Every row belongs to one group in each of 4 separate groupings. Each group adds its own fixed numbers to the row, and there is some noise. The rows also spread widely along 11 directions, which tell nothing about the answers.
Known rows, each followed by its group in each grouping:
[-22   5 -37 -12 -17  24 -21 -33  35 -35  -2  -1 -27  31  34 -39 -20  24
 -23   6  33 -15  46 -15  32 -24 -16  -7 -23]
H met nupez K_289
[-15  46  14  -2 -10   2  -3 -14  10 -72  30  23 -17   9  10   7 -18  22
 -16   4  16 -44  16 -67  18  14 -25   1 -31]
K Luv kepo K_289
[-15  34  14 -29 -27 -47 -24 -18 -10 -30  48 -46  11 -22 -18  -8 -10   6
 -49  -5  12 -39 -17  -5  20  -3  -2  44 -11]
H Luv dasa K_16
[-31  25 -18 -31   7  16 -24 -28 -22  -7  33 -13  -4  20  27  -9 -12  -5
 -23 -13  32  -1  16   6  -6 -48 -28  23 -22]
A Fad dasa K_503
[ -9  40 -39  11   3  29  -3 -24  -6 -27 -30  50   6  13  21   5 -36   1
  20 -10  15 -22  24 -49  -8 -18 -50   1 -28]
B varez kepo K_989
[  9 -21 -10  12 -12  13 -12   3 -22  -1 -14 -18 -46   3  14 -34 -17  -4
 -20   2   7 -24   5 -26  59 -22   5 -21  -6]
B Fad nupez K_16
[ -9  -5 -13  -5  15 -11 -36  -2  22  13   0 -15  35   7 -14 -10  21   7
  -2 -15  16   3  25  20  -7  -3  10   3  -3]
A varez rolo K_989
[  6  -9  22 -11  -4 -14 -14  -4   5   4  28 -27  16  -5  -4 -27  29 -15
  10   4  30 -35 -17 -18   4  25  22  23 -15]
K met rolo K_503
[-44 -10  13   2   5   6   2  26  16  15  39 -16   7  -8 -14  -1   0  10
 -44   0  13  37  18  22   9 -40  -7 -10  24]
Y met kepo K_16
[-23  -2  -7 -18 -40   1 -17 -24  10  -1   1 -40   0 -15 -21 -26 -18   0
 -38  -5  10 -41  -3   3  46 -31   1  20  -2]
Y met nupez K_503
[  3   0 -19  13 -27  -5  16   6 -22  56  -2  -6  17 -20  -4 -11  -2 -49
   7   6  20   3 -17  22   1 -17   3  22  45]
B Luv nupez K_503
[-25 -13   3  24  32 -18  -7   9  25   5  38 -19  26 -12  -3  11  14  30
  -4  11  13  54  26  18 -16 -17  -9   3   9]
K varez nupez K_289
[-47  -5 -10  21 -13  11  19  -5  44  15 -16  22  12 -19   2 -39   2 -24
   9   7  24   0  30 -18 -31   6  -4  25  12]
Y met kepo K_16
[  7  -1 -11  30  19  -1   5  34 -25  31   3  11   7  -8  26  -7   4 -40
  27  -3  21  27   5 -13 -43   6 -10  12  14]
H varez kepo K_16
[ 45 -16 -26  29  29  22 -34  -6  12 -20 -44  14  24  18  10 -19   6  13
  49 -17   7 -23  32 -44  -3  17 -10 -39 -31]
H met rolo K_989
[ 22   3   1  52  14 -28  28  25 -22  16  27  -3  24 -34 -20  23  -5  -5
  21  16  15  21 -11 -11   0   4  -6 -11   8]
A met rolo K_16
[-21  12 -11 -11  15  -1 -54 -20  35 -13  -9 -14  70  -6 -41  15  15  32
 -11 -38 -10 -15  40  23 -15 -30 -16 -12   9]
A Fad dasa K_503
[ -8  17 -26  49  37 -56  -7 -10  27 -19  17   3   1 -13  28   3 -24  31
   6  23  23  81  53   3 -17 -13 -10  -6  -9]
K Luv kepo K_16
[-18  35  23 -20  12  -6 -21 -37  16 -52  41  -5  57   0 -25  33   8  43
   0  -7  11 -49   1 -30   9  -1 -35   3 -28]
B Luv rolo K_503
[-32  26  -2 -18  10 -33 -17 -35  36 -15  28 -10  63 -15 -22   6   7  24
   0  -1  28   3   8   7 -36  -1 -12  37 -24]
Y varez kepo K_989
[ 25  19  -1  10  12 -69 -31 -14  27 -29  33 -29  29 -12 -13   5   4  37
  -5   8  21  13  16   6   6  11  24  -7 -14]
K Luv kepo K_16
[-17   1 -20  26  18  20   9 -33   9  -5 -13  16  42 -12  -1  17 -12  12
  38   8  18  -7   9 -25 -14 -23 -51   3 -12]
B varez nupez K_503
[ 10  47 -16  25  16 -72 -22  -4  -3 -34  25  -4  12 -16   3  26 -26  35
  -3   2   8  26  26 -10  -2   4  -8  10 -16]
B varez kepo K_16
[-20 -17 -17  15  11  16 -18 -30  42 -33  -9  -7 -16  10  16 -31 -12  32
  -3   8  16 -11  39 -32  29 -14 -11 -10 -34]
K met rolo K_289
[ -5  -5   5   1   9  40 -26  15   1 -18   3  16 -26  29  29 -29  18  -6
   7 -13  17 -25  27 -51  -1  13  -7  -8 -13]
K varez nupez K_289
[ 17  26 -12 -19  -8 -14 -45   8   6 -16   6  -3  -2  20   5 -12   5   4
 -16 -18  18 -19  16  -9  12  -3  16  -9  -4]
K varez kepo K_16
[ 14 -16 -29   6   4  24 -43   0   9  19 -35  -8   8  12   2 -25   8  -5
   4 -33  -5 -21  33  -1  13 -13   3 -19  13]
B Luv rolo K_289
[-31  28  -3   8  33 -36  -8 -17  10 -16  53  -6  30 -10   6  15  -4  30
  -6   7  23  41  33   5 -25 -14 -28  16  -6]
B Luv dasa K_16
[  6  -4   6  44   6 -19  18  15 -17  13  13 -18  40 -48 -27  16  -2 -11
  16  -3  -7  -2 -20 -18 -15   8 -23  24  13]
H met rolo K_289
[  3 -30  34  13  36   6 -12  14 -50   5  49 -53  -3 -21  -3   1  -3   8
 -10   1   3  -4 -32 -27  25 -26 -18   4 -25]
K met rolo K_16
[  0  -5 -34  10  24  21 -56 -28  15 -13 -43  -2  15  11  22 -20  -4   7
  29 -31  10 -33  46 -33 -25   0 -12  10 -40]
A varez kepo K_289
[ -8  10 -12   8   0 -28  13   5  39 -12  27   9  11  14   5  -5  11  18
 -10  29  38  38  20  10   9  12   2 -16  -1]
H varez rolo K_989

New rows. What belongs after each?
[-21   1 -22  25  14  -1   9 -24   9 -11  19  10 -22   1  43 -27 -24   7
  15  28  44  36  29 -25  -9 -15 -23  16 -25]
K met nupez K_16
[-44   9 -28  17   5  -2 -13   8  54  -6 -10  26 -19  20  21 -34  -8  12
 -17   0  16  55  82   4  -1  -8  -4 -14   6]
Y met rolo K_989
[-24  -6  11   1   8  26  19   2 -35  27  44 -12  14 -16   8   1  -6 -27
   2   4  23   2 -32 -13 -21 -30 -31  39  -2]
K met kepo K_289
[ 21  12 -21 -19   9  47 -19  -6  -4  -7   0  36  14  38  27 -26  14 -19
  35 -18  33 -30  11 -38 -28   5  -7  -9 -18]
K met dasa K_989
[-32  15  11 -12 -14   7  43  -2  18 -12  56  18  -6  10   7 -12   7   0
 -22  30  54  12  -9 -10  10  -8  -2  -9   0]
Y Fad kepo K_16
[ -2  18   4  -5 -27   6 -17 -13   9 -39  -4  13 -25   5  14 -37 -11  -1
  -4  -1  22 -61  16 -61  22  23   1  10 -25]
K met nupez K_16
[-15   6 -15  27 -17  18  16  -9  15  -6 -20  25   7 -10  -3  -3 -12  -9
  14  12  14 -12  12 -28  12 -12 -26  -8   8]
K varez nupez K_503
[-39  15  -1   3   0 -10  13  -9  20 -31  44  -1 -29  11  28 -16 -14  18
 -37  28  38  27  26 -12  23 -17 -24  -2 -14]
H Luv rolo K_16
[-18  16 -11   1  -1 -15 -13 -24  17   3   8  -5  58 -16 -26   9   1   7
   3  -4  15  -6  10  12 -22  -4 -13  22   0]
A Luv nupez K_989
[ 36 -24  -3  22  12  -2 -35  -2 -13 -30 -15 -27 -32   5  11 -28 -13  29
   2  -3   0 -41  13 -53  64   6   8 -34 -41]
B met rolo K_16
[ -4 -14 -35  -8  -5  29 -35 -31  45  -5 -32   3  -2  23  21 -48   6   0
   5  -9  28 -23  38  -9   9 -15  11 -10 -10]
K Luv kepo K_289
[ -7 -28   1  -4  -6   6  -2  -8  -1   7  25 -28 -12   4   5 -32   0  11
 -17  17  30 -16  -2  -8  39 -15   6  -3 -10]
B met nupez K_16
[ -9  21   0 -36 -34  25 -17   6 -16  18   3   8  19  10 -12 -17  15 -40
  -8 -23  23 -65 -18 -11  -6   8   2  29   7]
A varez nupez K_989
[ 25   5   0 -18  -3 -41 -16   5   3  -1  43 -32  41  -6 -18  -8  22   7
  -8  -1  25  -4 -13  17  -2  20  27  10  -2]
H met dasa K_989
[-49 -17  -9 -18 -24  19  17 -16  20  25  18  -8 -12   1  13 -43   0 -26
 -26  25  47   2 -11  11  10 -38   2  26   3]
K varez kepo K_16
[-42  27  35  -8  14  -4  22   4 -16 -23  79   3  16  -4   3  32  -6  14
 -17  16  28   7 -11 -19  -6 -11 -40  23  -8]
B met kepo K_503
[ -7   0  26  14  45 -54 -19  -2  -7 -11  63 -42  14 -13  11  12  14  25
   4  15  21  32  14  -6  -6  16  -5  22 -23]
B Luv rolo K_503
[ -5 -27  37  13  61  16 -45  26  -3 -27  28 -19  -3  19  11   6  26  34
   3 -12  -4   9  29 -38  11  -1 -17 -33 -28]
K varez rolo K_503
[-40   2  10  11  -2   1  -7  17 -17  14  23 -24  -1 -24 -18  -1 -23  -2
 -44  -8 -10  17   4   6  24 -53 -27  12  17]
K met rolo K_16
[-18  12   7 -25 -10  19   3  -7 -30  17  26   1  18   1   3 -11  -3 -31
  -3  -6  25 -33 -29 -14 -14 -12 -17  43  -9]
B met kepo K_989
[  5 -35 -23  34  35  28  -3 -26  21 -13  -5  -7  10   5  14  -6   0  36
  29  16  22  10  20 -26  12 -25 -21 -29 -29]
K varez nupez K_289
[ 29  13 -25  30 -10 -30 -12  -1  11 -13 -28  11 -23   7  22 -27   0 -12
  28   7  26 -18  31 -35  16  43  23  -7 -21]
A varez rolo K_503
[-31 -13  22   8  36  51   1  22  -4   9  19  26   4  15  29   0  24 -21
  22  -2  25   6  11 -36 -36  -7 -32  -5  -2]
K varez kepo K_503
[-29  13  24   8 -12 -24 -15  29   4  18   8 -10  21 -32 -20  -9  13 -30
 -10 -21  -7  -6  17 -10 -29  22   7  37  26]
Y met kepo K_503
[-48   3  -5 -32   7  10 -10 -46  19  -4  36 -23  47   0 -15   7   7  21
 -13   3  29 -15  -5  16   1 -44 -30  23 -13]
B varez dasa K_503
[-17  35   0  28  17 -33  14  20   7   2  31  30  30  -9  -5  22   5   0
   8   6  13  47  30  -1 -30  19 -19   6  20]
B Luv rolo K_989
[ 21  51 -20 -32   4   0 -38 -35 -17 -28  22  -1  31  12  13   5 -10   6
   9 -23  32 -33  -1 -21 -19 -12 -19  17 -35]
Y Luv kepo K_16
[-45  -8  -7   9 -38  22  27 -14  14  21 -24  18 -10 -14   3 -50   3 -46
  -2   6  17 -40   3 -30   1   8  -6  43  14]
B Fad rolo K_289
[-61  20 -24  18  -2  11  14  -9  36  -3   2  26  -2   0  10  -6 -14   4
 -21   5  16  27  49   1   0 -29 -36   8  21]
B Luv rolo K_289
[-14   9   4  42  13 -45  -4  38  -9   4  28 -11 -20 -23  13  -2 -13  -5
 -16   2  -1  53  29  -7  -9   2   2  18  14]
K met kepo K_289
[ 34  13  16  -6  -9  -5 -27  28  -6  -1   5   4  13   5  -4 -15  30 -22
  18 -27  11 -39   9 -31 -13  44  27  -7   4]
Y met kepo K_503
[ -2  15 -45 -10 -44  13 -20 -19   1  -4 -31  -3 -24   1   7 -37 -28 -20
 -21 -14   8 -39   8 -15  33 -28   1  14  -2]
K varez dasa K_289
[  8  26 -42   9 -31  -5  -6 -38  42  -3 -50  33  27   2  -1 -33  11 -25
  39  -4  35 -46  27 -20 -13  32  10   8  -3]
A Fad rolo K_503
[ 21   0 -33   9 -13 -14  -8 -13  55 -18 -10  12 -19  25  19 -39   1  16
  -3  21  43  11  38   0  36   0  34 -46  -3]
K Luv kepo K_16
[-10  -6  20   7  37  32   6  27 -34  -3  49  -5   5   6  -2  26   0  20
 -12   1   8  25  -6 -16   9 -32 -38 -27 -12]
Y varez nupez K_989
[ 29  13  -5  31  -4 -14 -22  13  -8 -27 -25  -1  15 -22 -29  11  -5  15
   9 -27 -28 -52  11 -51  22  23  -2 -17   0]
B varez dasa K_289
[-44   4 -22  30   9  17   2   7  31  -5 -19  25   7  -3  -6   6 -19  19
 -17   1  -1  24  44  -4   8 -45 -35 -24  19]
B varez kepo K_16
[  6  20   2  27 -22  -2  -1  12 -12 -26 -20  14 -27  -7   1  -2 -23 -15
  -9  -4  -1 -39  19 -49  33  11  -3 -16  -3]
A Luv kepo K_503
[ 49  80 -34 -19  11 -24 -35 -24 -21 -30  30  14  45  14   9  29  -7  14
  25 -24  34 -10   6 -14 -25  -1 -21   2 -25]
Y Luv rolo K_16
[  6  22 -10  32  27   0  11  21 -13  -7  28  25  -4  10  21  20   3   0
  22   4  26  24  23 -31 -15  14 -20 -10 -10]
A varez rolo K_289
[-28   6 -18  13 -33  27   9 -32  35 -17 -31  19   4  -7  -9 -20 -17   0
  -3  12  12 -36  18 -25  30 -22 -22 -13   6]
K Luv nupez K_503
[-35  12  -3   6   7  35   7 -22   3 -14   2  19  24  -1  -2  13  -7  -2
  14   2  21 -31   7 -35  -6 -16 -50   8 -20]
A varez rolo K_503
[-49 -32   1  19  46  20 -21 -21   6  14   7 -29  39 -17  -6  -2  -3  19
   3  -3   4  25  30  10 -24 -36 -38  16 -15]
A Luv nupez K_989
[ 18  39   3 -15  -4   1 -31  23   9  -9  15  19  41  14 -18  18  21   1
   5 -35   9 -16  21  -7 -16   9   1 -22  17]
Y met kepo K_503
[ 52  44 -29 -20  -2 -23 -50 -10 -35  -2   8   0  15  17  16  -9   3 -11
  16 -30  25 -28   4  -8 -11   5   9  14  -9]
B Fad nupez K_16
[-41  -1  38   5  -6   7   5  12 -14   5  35 -21  30 -39 -40  16   0  -2
 -25  -1  -7 -26 -29 -13   4 -27 -31  27  14]
K varez nupez K_16
[ 28 -22 -16   1 -13   6  -7 -16 -22  -6 -13 -21 -34   5  17 -39 -21  -9
  -2  17  25 -38 -25 -35  52 -11  14  -9 -41]
K varez kepo K_989
[ 11  10  15 -14   1  22 -43  30  20  -7  -9  22  43  16 -29   1  40  -1
   6 -37  -5 -39  18 -19 -16  22   8 -22  19]
K varez nupez K_989
[-46   9  16 -29  11 -11 -31 -37  44 -26  40 -24  46   1 -21 -12  20  36
 -18  -3  32 -29  21   2  -8  -6 -11  28 -29]
A met rolo K_16
[  4 -21   2  19  -2  22  -2   7 -31  18 -13  -7 -25  -5  17 -30  -5 -33
  15  -1   9 -31  -3 -43  19   3 -11  10  -9]
B met rolo K_503
[ 25  13  -1  38   3 -27 -19   0  14 -33 -23   6  21 -26 -27   2  -2  20
  18 -11 -17 -37  26 -44  14  30   3 -24  -1]
B Luv dasa K_16
[ -3  -4  15  22  35  18 -25  -5  18 -47   3   8  11   5  14  -1   4  32
  12  -5   7 -19  36 -55  -7   9 -29 -28 -29]
H Luv kepo K_16
[-24 -27   5  -9  -3  18 -51  -5   4   4 -31 -31   3 -10 -11 -35   1  -6
 -19 -28 -11 -56  14 -21  17 -16   0  16  -9]
B varez kepo K_16
[-24  -7  -8   0  12  14 -26   4   9  15   7 -30  56 -12 -32  21   5  11
 -26 -25 -13  17  19  38   0 -61 -32 -17  38]
H Luv dasa K_503
[-49  42 -14   8 -30 -10   4  13  53 -24   1  50 -20   6  11 -33  -5 -13
 -23   1  19   9  63 -19 -12  12  -1   7  28]
K met dasa K_16
[-24  36  -7  23 -33  -5  50  15  15 -18  35  40 -24   3   8  -1 -17  -8
 -15  29  38   8  19 -24  15  15  -8  -2  14]
A met nupez K_289
[ -5  55 -19 -16 -23  -8  19  -3   1   4  26  26  47  -2 -26  18  -1  -9
 -11  -8  25   7  -9  18  -7 -19 -15   3  21]
Y Fad rolo K_989
[ 36  -6  13  17  15 -14 -26  27 -43  -5  11 -31 -11 -11  -7   0  -6   6
  -6 -14 -13 -12  -5 -28  36   6   8 -23 -17]
Y Luv rolo K_989
[  5  40   3   9 -14 -29  19  19 -42  -2  40   7 -24  -7  19   6 -13 -32
  -3  13  28   5 -20 -26   9   7  -9  26  -2]
K varez rolo K_503
[-27   9 -12  -2   6  15 -35 -16  20  -7 -25  16   9   8  19 -30   8 -17
  15 -20  22 -34  40 -33 -36  14  -8  26 -21]
A varez kepo K_16
[-24 -21 -34  34 -18 -12  13   8  24  32 -24  -1 -18 -10   4 -35 -12 -19
 -11  22  20  33  32  19  17  -9  16   2  18]
A varez nupez K_989
[-18  25 -11  -4 -23  13  -4 -10 -21  -4 -14  23 -14  -6  18 -43  -9 -50
   7 -13  14 -42   2 -46 -24  16  -7  46 -12]
K Fad dasa K_989
[-41  -6   3  24  11  -4  26 -20  22 -24  40 -13  25 -29 -23  10 -21  39
 -18  29  15  19   0  -6  20 -44 -34  -4  -8]
K met dasa K_16
[-13 -19  20  20   8 -27 -14  32 -26  13  32 -45 -29 -16   1 -10  -5   1
 -34   7   5  16   7   1  28  -8  11   7   1]
A varez nupez K_16
[-28   5 -10  39   1   8  26  -5   2  15  -8  12  32 -39 -15  18 -13 -13
  25   8   8  13   4 -15 -22 -16 -40  13  14]
Y varez nupez K_503
[-34  15  -3 -36  13   5 -60 -37  33 -38  15 -19  15  27  11 -15   8  33
 -18 -14  24 -26  33 -13   7 -25 -18   8 -38]
K varez rolo K_503
[ 23  12 -11  32  17 -36 -46  28 -34  15  -4 -23  -3 -20  14  -4 -13 -14
   9 -23 -14  29  29  -5 -11  -4   1  17   9]
K met nupez K_503
[-20  29  -3   6  -6   1  -9   7   2  -4   4  12  25  -7 -21  18 -10   2
 -11 -17  -6 -12  16  -9   9 -21 -32   0  19]
B met rolo K_503
[  8 -11   1 -30  21 -16 -39 -29  19 -32  47 -38  12  20   6 -22  17  46
 -11   5  37 -21  13  -5  30  -3  15 -12 -39]
B met dasa K_16
[  4  53 -40 -26 -13   3 -18 -28   1  -4  26  -1  50   5 -14  28 -14  17
 -15 -20  23   2   3  28  -5 -47 -27   5  10]
Y Luv nupez K_289
[ 13  25   5  18   7  -7   8  18   6 -24  34   8  38 -10 -32  44   8  36
   4  -4   5   4   5 -14   6   0 -18 -33   7]
Y varez nupez K_289
[ 10  -1 -17   6 -12 -18  -9 -16  -5  14  -6 -33  50 -31 -57  12 -14  13
 -20  -7 -10 -11 -30  27  38 -46  -5  -7  13]
K Fad rolo K_989
[  8 -28  -4   0 -11 -19  -9  -6  37  -7   5 -11 -15  14  11 -49  27  14
   3  23  43 -20  17 -12  31  32  41 -15 -13]
B varez nupez K_16
[  3  11  28  35  30 -34  -7  59 -36  14  44 -10   6 -24  -2  17  12 -14
   1  -9  -6  38   7 -13 -29  13  -3   8  19]
K varez dasa K_16
[-15 -20   0  10  12   7  -2  10 -27   0  23 -15 -45  11  32 -23 -16   1
 -19  17  20  16   8 -21  33 -15  -8   3 -22]
B varez nupez K_989
[ -9  17   6 -20   1   1 -35 -16  31 -14   7  -5  51  -3 -24 -12  35  13
   3 -31  11 -36  20 -12 -24  20   1  13  -7]
Y Fad rolo K_289
[  5  -1  -1  -3  16  47 -39  -6   4   0 -18  14  40  14   0   1  19  -4
  27 -31   3 -32  20 -22 -18 -13 -22 -19   6]
K Luv nupez K_503
[-32  18 -30  20 -17  33  41 -22  18   5  -9  35  36 -15 -20  12 -27   2
   4  12  18  13   8  -2  -2 -40 -46 -10  19]
Y Luv nupez K_989
[  4  41   3  -2 -10 -41 -25   6 -30 -30  27 -17   4 -17   2  -4 -19  -8
 -12 -16  -3 -23   2 -30 -14  26  -9  44 -19]
H met dasa K_989
[ -5  22  -8  27 -28 -22  23  -4  18 -10   1   8  24 -36 -32  -4 -13   0
   1   6  10 -16   3 -18   6   9  -3   1  11]
Y met dasa K_16
[-37 -10  21   6  -8 -39  -6  -4  17   0  23 -34   6 -31 -10 -24  11  -9
 -10  10  10  -6   3  -8  -4  16  12  41  -1]
K varez dasa K_503
[ 10  10 -26  -5 -29   2  -2  -1  35   5  -8  19  -4  22   4 -36  10 -11
  -7   7  37  -6  20   3  26  -3  23 -28  19]
K Luv rolo K_16
[ 28  44   0  39  19 -45  26  29 -47  -2  56   8  20 -26  -7  48 -21   6
  13  10  11  37 -14 -15  -2   0 -27  -2   8]
B met rolo K_16
[ 29 -12  10  -1   5   4 -26  -3 -37 -28  25 -29 -36  10  20 -20 -15  19
 -10   1  15 -41  -6 -50  53   1  -1 -13 -41]
B met nupez K_16
[ 20  14  -4   9  24  27 -41   9  -4 -12 -19  18  38   0  -4   0   6  -2
  32 -44  -3 -31  25 -42 -38   6 -21 -12 -12]
Y met kepo K_16
[ 22  33  -8   2 -15 -32  -8  -8 -10 -34  26  -6 -21  -7  20 -24  -6  -8
   8  -4  24 -34   7 -50   1  46  15  27 -32]
Y met dasa K_289
[ -6  24   3  20  32 -24 -18   3  -4 -26  40  -2  -6   1  28   7  -5  12
   3  -1  15  29  31 -27 -25   7 -13  13 -18]
K Luv kepo K_289
[-10 -24 -28  43  36  11   7 -26  -5   7   3 -14  22 -20   5   5 -24  27
  12  19  14  45   6   5   6 -65 -41 -16  -9]
K Fad nupez K_16
[  2  -9 -33  41   5  14   2  -9   7  -8 -39  10   3  -8 -12  -8 -29  17
  -2   3  -9  11  18 -14  36 -41 -22 -37  -4]
K Fad rolo K_989
[-17  15  10   3  13  26  23   1 -14   3  39  14  45  -9 -17  26   3   6
   8   3  23 -13 -19 -18  -8 -26 -47   1   4]
B met rolo K_16
[-34   3  30  16  17 -11  -6  11 -27  23  23 -16  31 -41 -12  -6   6 -26
  10 -16  -3 -19  -8 -28 -37  13 -27  63   1]
B met rolo K_16
[ -9  -3 -31  -2  25  18 -19 -16   2   7   9 -10   2  15  27 -11 -14  11
  -2  -1  34  31  22   8  -5 -50 -23  -9 -21]
Y varez kepo K_16
[ 28  41   9 -12  13 -10 -21  15 -51 -18  51  -6   6   1  12  19  -1  -6
   7 -23  16 -13  -8 -33 -12  10 -12   8 -18]
Y met dasa K_503
[-21 -15  14   4  10   2  -2   9 -25  35  20 -25  25 -19 -14   2  12 -19
  -8  -5   2   0 -13   9   2 -25 -15  19  18]
B Fad rolo K_503
[ 10 -14 -24  25   2   8  -3 -10  54 -18 -14  11  40   5 -20  -7   9  36
  12   7  21   2  33  -1  15  -8  -5 -51  10]
H met nupez K_16
[  4   1  26  47  13 -43  19  53  -7  19  33  -6  42 -44 -45  29  23  -6
   5   2  -6  24  -2   2 -18  25  11 -11  38]
A varez dasa K_16
[-30   0  -3  -7   5  29  14  -6 -13  12  25  -6   1   3   8   3  -5  -7
 -10   7  28   7  -9  -7  13 -41 -35   2  -8]
Y varez rolo K_503
[  5  12 -25  -6 -20 -14 -10 -30  41 -32  -7 -10   2   7 -10 -12  -5  33
 -12  14  27 -24  18 -11  53  -7   8 -27 -22]
Y varez rolo K_503
[ 12  17 -17  18  30   2 -26   9  -9 -11   3  22   6  14  22   6  -1  13
  22 -12  15  12  38 -26 -19  -1 -21 -14  -7]
B varez nupez K_16
